There are 3 nested groupings, the coarsest first. Each group lies inside one group of the grouping before and may be the whole of it. The rows also spread widely along 9 directions, which tell nothing about the answers.
Known rows, each followed by its group in each grouping:
[ -9  13   5  42  -3 -12   5 -29   6  -1  13  -1  -9   4 -29 -19   9  -4
  -1] => j_595 rogam ganes
[-17  36 -40  12 -18 -23   8 -32 -12 -26  -5   2 -49  26  -9 -21   5 -13
  -9] => j_303 Mifit lunug
[  9  14 -17 -15   2 -17 -10  -8 -18   1  -6   4 -71  53  56 -14 -30 -27
 -66] => j_303 dudor rul
[  6  11  13  52   6 -53   6 -27 -22 -25   0  15 -49   8 -22 -31   0 -31
 -41] => j_595 niveg gada
[  2  39 -12  17 -13 -45  15  -9  -5 -58  -6  -4 -23  14  -6 -12  15 -20
  -6] => j_595 rogam Seter
[  2  -3  -2  -7  25   7  28   5 -25 -20 -23  -1   2  21  26  14  -9  -5
 -32] => j_901 tugo Pifo
[  0  -3  13   5  13 -21 -24  -2 -60  -3  -4  28 -29   2 -17 -22 -17 -14
 -15] => j_901 vuzig vad
[  7 -15  32   9   6   9   3   0  34  21  13 -60  42  32  79  27  -8  21
 -40] => j_303 Mifit dena
[-26  51 -15 -22 -32 -11 -11 -19   8 -15  20  -6  -2  -6 -22 -22  -6  -8
  47] => j_901 mufut valu
[ -9  24  14  -5  29 -45  -7   9 -48 -60  15  42 -14 -12 -60 -36   1 -31
  41] => j_901 vuzig bag
[-14   0 -14   4   0 -14 -38  -7 -63  26   5  26 -49   7 -17 -37 -13   6
  10] => j_303 mobi vake
[ 17  34 -24 -10 -29  25  22 -38  91 -19   8 -34  -2  30  10   0   3 -12
  -7] => j_303 mobi Kube
[-34  18  15 -13  15  -9   3   1  -3  30  47  24 -15   0 -19 -26 -22 -20
  10] => j_901 zalat gatap
[ 25 -28  52   8  20   5 -44   0  -3   5  24   4  24  -2 -21 -19  -6  10
  35] => j_303 dudor Tof
[  8  -6  -7  15 -38  -6  28 -14   4  28 -27  32 -30  14 -60  -7  11  -6
 -33] => j_303 Mifit gilum
[ -3   0  57  17   1 -58 -28   4 -32 -10  37  19  17 -26 -35 -22  -1 -10
  32] => j_901 tugo sog
[ 18  -1  65  18 -18 -32  23   9  51  47  30  -1  16   7 -10   1  -4 -15
 -43] => j_595 rogam ganes
[-19  30   7 -37  33 -19 -20  10 -38 -41  29  17  -9  -2  -4 -34 -15 -18
  48] => j_901 mufut valu
[ -4 -14   9  36 -18  -7 -21 -31 -27  21  -9 -13  -3   0  10   1  -8  10
 -27] => j_901 tugo sog
[ -9  22  -9  40 -59 -38  15 -33  14  22   2 -21  -9  23 -12  -2   9  -7
 -40] => j_303 dudor rul
[ 29  -4  17   0 -22 -13 -17  -1 -20 -16 -32  -7   9   0  -1  11  -1   6
 -19] => j_901 vuzig vad
[-23  17   5  36  13 -47  40   8 -35 -27   8  -1   8  13 -19  -3  20 -12
 -15] => j_595 rogam Seter
[-13  16  -7  44 -23 -17  39 -20  11  17  -7 -28   0  24  10  11  11   0
 -58] => j_595 rogam ganes
[ -7  -8 -10  42 -49  22  16 -44  30  69  -3   9  -8  15 -62  -9   3   3
 -24] => j_303 dudor rul
[-12  13  16  32 -29 -22 -10 -24   4  -3   9 -58  50   0  23  19   6  14
 -10] => j_901 vuzig vad
[ -9 -15  32  36  30 -15   8 -15 -17 -17  17  -8  28  -3  -8  -2   3  -8
  -6] => j_901 tugo sog
[ -4  22 -19 -10  15 -13   5 -14 -37 -31 -12  35 -59  17  -5 -24 -19 -30
 -17] => j_901 tugo Pifo
[  0   7  41 -21  12 -12 -26   5   5  20  38  19  -7   0  -6 -22 -30 -22
   9] => j_901 vuzig bag
[ 34  -3  49   1  34  -8 -35 -26  34 -49  30  14 -15  -4  -2 -30 -19 -35
  16] => j_901 tugo sog

New rows. What belongs after each?
[  3   3  34  18 -39 -23   7  -6  23  37   7 -32  35   5  13  22  -6   2
 -42] => j_901 vuzig bag
[-12  19  12   6 -21 -19  -4  -7   6  -7  17   1  22 -18 -38  -9   6   3
  33] => j_901 zalat gatap
[-20  11  -2  14  50   5 -19 -34   2 -21  42   2 -43  28  20 -42 -19 -23
   5] => j_303 Mifit dena
[ -1 -13  41  27 -11 -18   8   6  -5 -14   4 -33  87 -21 -17  26  23  26
  28] => j_901 tugo sog
[  2  -8   4  19  32   1  25   7 -24 -26 -19  -5   9  12  -3   1   5   3
 -12] => j_595 niveg gada
[ 22 -43  65  13   2 -18 -31  11  -9  45  12  -4  23   3  18   4  -8  18
 -24] => j_303 Mifit gilum
[  3   2  30  23  34 -36 -15   4 -35 -26  17   0  -8   7  15 -18  -1  -6
  -9] => j_595 rogam ganes
[ 16   5  17   3  -5  -9 -11 -14  25  -3  16  -7  -4  23   4 -12  -7 -14
 -10] => j_303 dudor rul
[ 18 -25  37  51 -15 -40  -3 -10 -16 -21 -11   0  36 -14 -55  -2  34  16
   9] => j_303 Mifit gilum
[ -2  19  17  33 -23 -38 -17 -33  18  -7  26  -9 -18   8  -9 -24   2  -9
  -1] => j_303 Mifit dena
[ 20  -7  33 -11 -39 -11  46  33  15  20 -28  -3  63  -5 -43  38  15  10
 -16] => j_901 vuzig bag
[  7  13   5   7 -16 -40 -17  -5 -21  -9  10 -11 -12  14  15 -11   2   1
 -14] => j_303 mobi Kube
[ -5   7  10  10 -60 -14   4 -12   3  53  -9 -28  18   3  10  16  -6  14
 -39] => j_901 mufut valu
[  1 -18  69   9  21 -40 -14  22 -23  29  39  23  17 -15 -15 -14 -16  -9
  -8] => j_901 zalat gatap
[ 15 -18  13   9 -10  15  25  -9  11  12 -24  -3  14   8  -6  19  -1   1
 -36] => j_901 tugo sog
[ 27   3  -1  -1  -7   8   5 -19  17 -16 -28 -10 -14  21  17   9 -12 -14
 -48] => j_901 vuzig bag
[  2   6  29   6   2 -18 -15   2   8 -20  28 -36  44   9  13   1   6  10
  28] => j_303 dudor Tof
[  5   9  27   6 -34 -22 -22   5   4  29  12   6  -2  -2 -15  -9  -4   6
   9] => j_595 rogam Seter
[ 10   7 -17   5 -41 -13  10 -10 -32   5 -47 -16 -11  14  20  15  -2   8
 -55] => j_901 mufut valu
[  1 -14  45  31  17 -29  -6  -9 -14 -16  19 -16  36  -7   8   3   2  -2
  -6] => j_901 tugo sog
[  9  40 -13  -2  -9 -26 -16 -19   2 -40   0  10 -58  17   3 -30  -6 -21
  -1] => j_595 rogam ganes
[ 25 -17  -2  14  -7   0 -13   0 -33 -38 -36   2  25   3 -36   1  23  22
  27] => j_303 dudor rul
[  0  19  -8  10  32 -17 -32 -21 -31 -46  11  29 -68  15  -2 -47 -13 -27
  10] => j_595 rogam Seter
[ -8  17  21  17 -24 -57  15   0 -31   3   3  19 -11  -3 -25  -6  -3 -17
 -22] => j_901 tugo Pifo
[ 38  13  52 -27   7 -32  -6  26  27 -12  16   8 -14  15  27  -7 -15 -21
 -21] => j_595 rogam ganes
[ -3  14  -9  23 -14 -27 -27 -34 -43 -18 -11 -12 -27   4  18 -17  -9  -5
 -25] => j_901 mufut valu
[ -2   8  23   7  11 -26  -3  -6 -18 -22  12   4   8  -2   0  -7  -8 -10
   6] => j_901 tugo Pifo
[ 27 -20  76   5  34 -31  30  42  -1  -4  18  52  26 -13 -78 -15  12 -18
  12] => j_595 rogam ganes
[ 19 -48  65  56  27  -4   4 -19  -2  18   8 -17  50  -6  -4   6   0   2
 -44] => j_901 mufut valu
[-12  23  20  17 -27 -58   7  13 -21   9   9 -14   5   2   2  -1   1   1
 -13] => j_595 niveg gada
[ 16  -4  24  36  14 -40 -14  -7 -31 -32  -8  -9 -14   4  14 -12  -1  -5
 -24] => j_595 niveg gada
[  5  14   5  34 -32 -35  48 -18  32   4  10 -13   9  18 -26   3  19 -15
 -44] => j_303 mobi Kube
[  1  14  25  -2 -12 -25  35   2  16   1   8  -6  19   6 -12   4  -2 -19
 -28] => j_901 mufut valu
[-31  20  22  19 -15 -11  12 -22  27  25  40 -14  34  -6 -19  -3  -5  -5
  19] => j_901 tugo Pifo
[ -1   9  63   1   8 -50   6  29   1  26  44  10   8   4   1 -11  -9 -15
 -14] => j_595 rogam ganes
[ 15 -40  16  74  41   5   6 -43  -8 -27 -13 -29  20  19  11   3  18  12
 -43] => j_303 Mifit lunug
[  3  -2  22  11  -5  -6   6 -15   4  11   4  -5   8   2  -5  -6  -9  -9
 -25] => j_901 mufut valu
[ 21  -4   6  19 -39 -10 -31 -22  -2  12 -18  -7 -20  11   7  -7  -2  17
 -17] => j_303 Mifit dena
[-30  37 -21 -13 -39 -23  31   4 -20   8  -7 -20   8  12   8  10  -1   0
 -18] => j_901 mufut valu
[  9  11   8  14  17  -7  34 -24  21 -40  -1 -15   4  16   5  -3   0 -28
 -37] => j_901 mufut valu
[ 13 -23  45   0   7 -23  -1  24 -12  -1   4  -6  42   2  -5   9  12  16
   6] => j_303 Mifit gilum
[  7  17   9  -9 -27 -20 -11  10  -9   9  -2  29 -25   1 -36 -19  -2  -5
  16] => j_595 rogam Seter
[ 18   6 -13  11 -31   5  14 -19   9   1 -24   7 -23  22 -35  -6   5  -5
 -21] => j_303 dudor Tof
[  2 -14  -5  55   3 -18  13 -25 -19  -6 -15 -46  14  26  34  12  14  13
 -57] => j_303 mobi vake
[-31  51 -52 -16 -33 -12  -3 -18 -13 -11   6  -4 -36  29  -2 -20  -3  -8
  20] => j_303 dudor rul
[  9 -16  24  60  20 -36  -4 -14 -51 -18  -8  21 -16  -3 -37 -23  14  -2
 -21] => j_595 rogam ganes
[ 11  -7  28  25  60 -36  -7  -7 -49 -67   6  22 -14   3 -16 -25  -3 -31
 -13] => j_901 vuzig bag
[ 19  22  21  -4  15 -62  17  11 -28 -76  -9   3  -8  11  23   2   0 -29
 -25] => j_901 tugo Pifo
[ 22   8  -8  33 -48 -32  12 -26   7   1 -25  -7 -22  15 -21  -4  13  -4
 -45] => j_303 mobi vake
[  4 -14   8   3 -19  23  16 -11  -1  44 -18  13   4   1 -33  -1 -10   2
 -25] => j_901 mufut valu
[-36  34 -54 -12 -66  27  36 -13  22  48  -4 -12  14  13 -47   6  15  24
  27] => j_303 mobi Kube
[ 41  -4  23  -5 -22 -25 -21  10 -14 -27 -20  11   0   4 -28  -7   7   4
  11] => j_303 dudor Tof
[  0  18 -11 -40 -48   0  48  31   1  10 -35   4  22   7 -22  32   6   8
  -4] => j_901 tugo sog
[  9  13 -19  17 -30   4  16 -35  26   5 -16  20 -52  23 -36 -20   0 -15
 -26] => j_303 Mifit dena
[ -1  -1  21  36  -9 -32   6  -9 -12 -12   5   3  10   1 -36 -12  18   3
   6] => j_303 Mifit dena
[ -2  22   2  -1 -34 -43 -25  -6 -47 -13 -11  -1 -11  -7  -3 -12  -3   2
   2] => j_901 mufut valu
[ -8  65 -28 -43 -34 -22  11 -18  31 -20   8 -17 -50  31  45 -12 -26 -37
 -31] => j_901 mufut valu
[-10  -6  12   0  44  26   7 -19   9  17  23   3 -16  26  17 -12 -31 -28
 -39] => j_901 vuzig vad
[ 40 -25  42  13  33  -3  -3  -4  15 -28  -2  12  -8  17  -1 -12  -2 -12
 -22] => j_303 Mifit dena
[-17  10 -18  38 -13   6  34 -29   3 -19 -20 -56  46  15  11  30  17  11
 -31] => j_901 vuzig vad
[ -7  22  -6  33 -17 -28  18 -13  -5 -16  -8 -33   4  17  20   8  15   5
 -30] => j_595 rogam ganes
[ 27 -23  43  39 -23  -7   8 -21  47  17  -1 -22  42   3 -22  13  18  14
 -18] => j_303 Mifit lunug
[ 18  -3 -11  18   1  11  -5 -32   6 -12 -11  20 -35  11 -44 -30   3  -9
   0] => j_303 mobi vake
[  7  25 -10  -1 -26 -21 -14  -6 -20 -57 -23 -14  23 -10 -23   4  16   9
  38] => j_901 vuzig bag
[ 13 -13  16  -4  31   6  12  16 -34 -45 -23  12  32  -3 -35   6  10   0
  14] => j_901 vuzig vad
[ 14 -18  42  22  10 -32   5   6  -9  14  19  19   9   0 -43 -18   7  -8
  -6] => j_303 mobi vake
[ -2  -7  43   1   1  -5  23   6  19  14  24  27  32 -15 -65  -7   1 -13
  26] => j_901 tugo sog
[  9  -8  38  38  13 -18 -12 -25   4 -23  13 -30  34  -1   6   2   1  -6
 -18] => j_901 vuzig vad
[-30  18  13 -14  -3  -8  30  13  18  38  44  11  17  20 -34 -11  -4 -15
  16] => j_303 dudor rul
[-21  30 -22  20 -59 -31 -21 -32 -37  12 -13 -24 -12  -2   7  -6  -2  12
 -12] => j_901 mufut valu
[ 28  -8  35  24 -18 -42 -51 -29   1   2  10   3 -38   8  13 -26 -10  -9
 -28] => j_303 Mifit gilum
[-48  36 -34  34 -24 -19  41 -27  -1  -7   7 -47  21  13  16  15  13   3
 -26] => j_901 zalat gatap
[ -8  29  -6 -25  16  -8   7   4 -14 -44   2  -7   1  14  10  -2  -8 -17
   6] => j_901 vuzig vad
[ 17 -20  31  12   5 -17  -3   9 -11  20   3  -9  14  12   8   0  -1   8
 -24] => j_303 mobi vake
[  6   9   8 -28  22 -14 -18  20 -23 -29  17  -2   9  12  15 -12  -1   6
  31] => j_303 mobi Kube
[ 26 -13   2  26  -4 -11  51  -8   6 -10 -31   0  -5  37 -11  13  12 -18
 -72] => j_303 dudor rul
[ 28  -3  20  -9 -56 -12  -7  10   8  22 -30  -1  16 -10 -14  17   0  18
 -14] => j_901 zalat gatap
[ 17  18  -1  37 -33 -24 -15 -50  12 -49 -17 -40   9  -2   9  -2  10  -1
 -15] => j_901 mufut valu
[-14  24 -14  40 -47 -30 -12 -34   8  -9   6 -67  31  20  36  14  15  19
  -9] => j_303 dudor rul
[  2  28 -10  16  27 -26 -14 -22 -20 -60   4  -1 -47  20  21 -29  -2 -20
  -8] => j_595 rogam ganes
[ -9 -41  48  76  -8 -19 -14 -30 -38  59   6  -9  33 -14 -12   5  -3  20
 -37] => j_901 tugo Pifo
[  5 -22  29  -2  48 -12 -16  12 -54 -16   2   2  -5  13  46  -1 -21  -6
 -27] => j_901 tugo sog
[ -6  11  13  20  -3 -30  31  -7  -2   6  21  23 -24  21 -49 -23   1 -30
 -22] => j_303 dudor Tof
[ -2  15  -9 -26  -6  -5  23  14   4  15   2  -2 -16  30  13  -2  -9  -8
 -23] => j_303 mobi vake
[-16   3 -10  17 -50   4  13  -8  -5  37 -21 -30  36  -4  -2  26   8  34
 -15] => j_901 zalat gatap
[ 16  15  16  -7  -5 -23   7  -1  25 -13  21  -4   1  17  -3  -9   1 -13
  -6] => j_303 mobi Kube
[ -3  27 -15  21   6 -17  37 -32  31 -34  13   4 -29  37 -22 -21   4 -42
 -29] => j_303 dudor rul
[  7 -23  39  32  41 -35 -29  -2 -56 -27  10   8   4  -9   7 -16  -5  -2
 -14] => j_901 zalat gatap
[-36  29 -25  32 -21 -40   5 -21 -54 -14  -7 -19  -3   6  -2  -1   7   0
 -17] => j_901 vuzig bag
[  4   3  36  15 -21 -46  -7  15  -7 -11  17 -38  62   6  11  16  17  17
  13] => j_303 dudor rul
[ 47 -11  50 -11   2 -42 -27  14 -21 -42 -13  16  -6  -6   7  -3  -8 -13
  -9] => j_901 tugo sog
[ 21   7 -12  -5 -35  28   5 -22  26 -17 -37  -9  16   0 -16  15   3  13
  12] => j_901 tugo Pifo
[ 21 -11  45  -4  -1 -20  35  16   5  30  -3  32  -8  13 -32   3 -15 -33
 -63] => j_901 vuzig vad
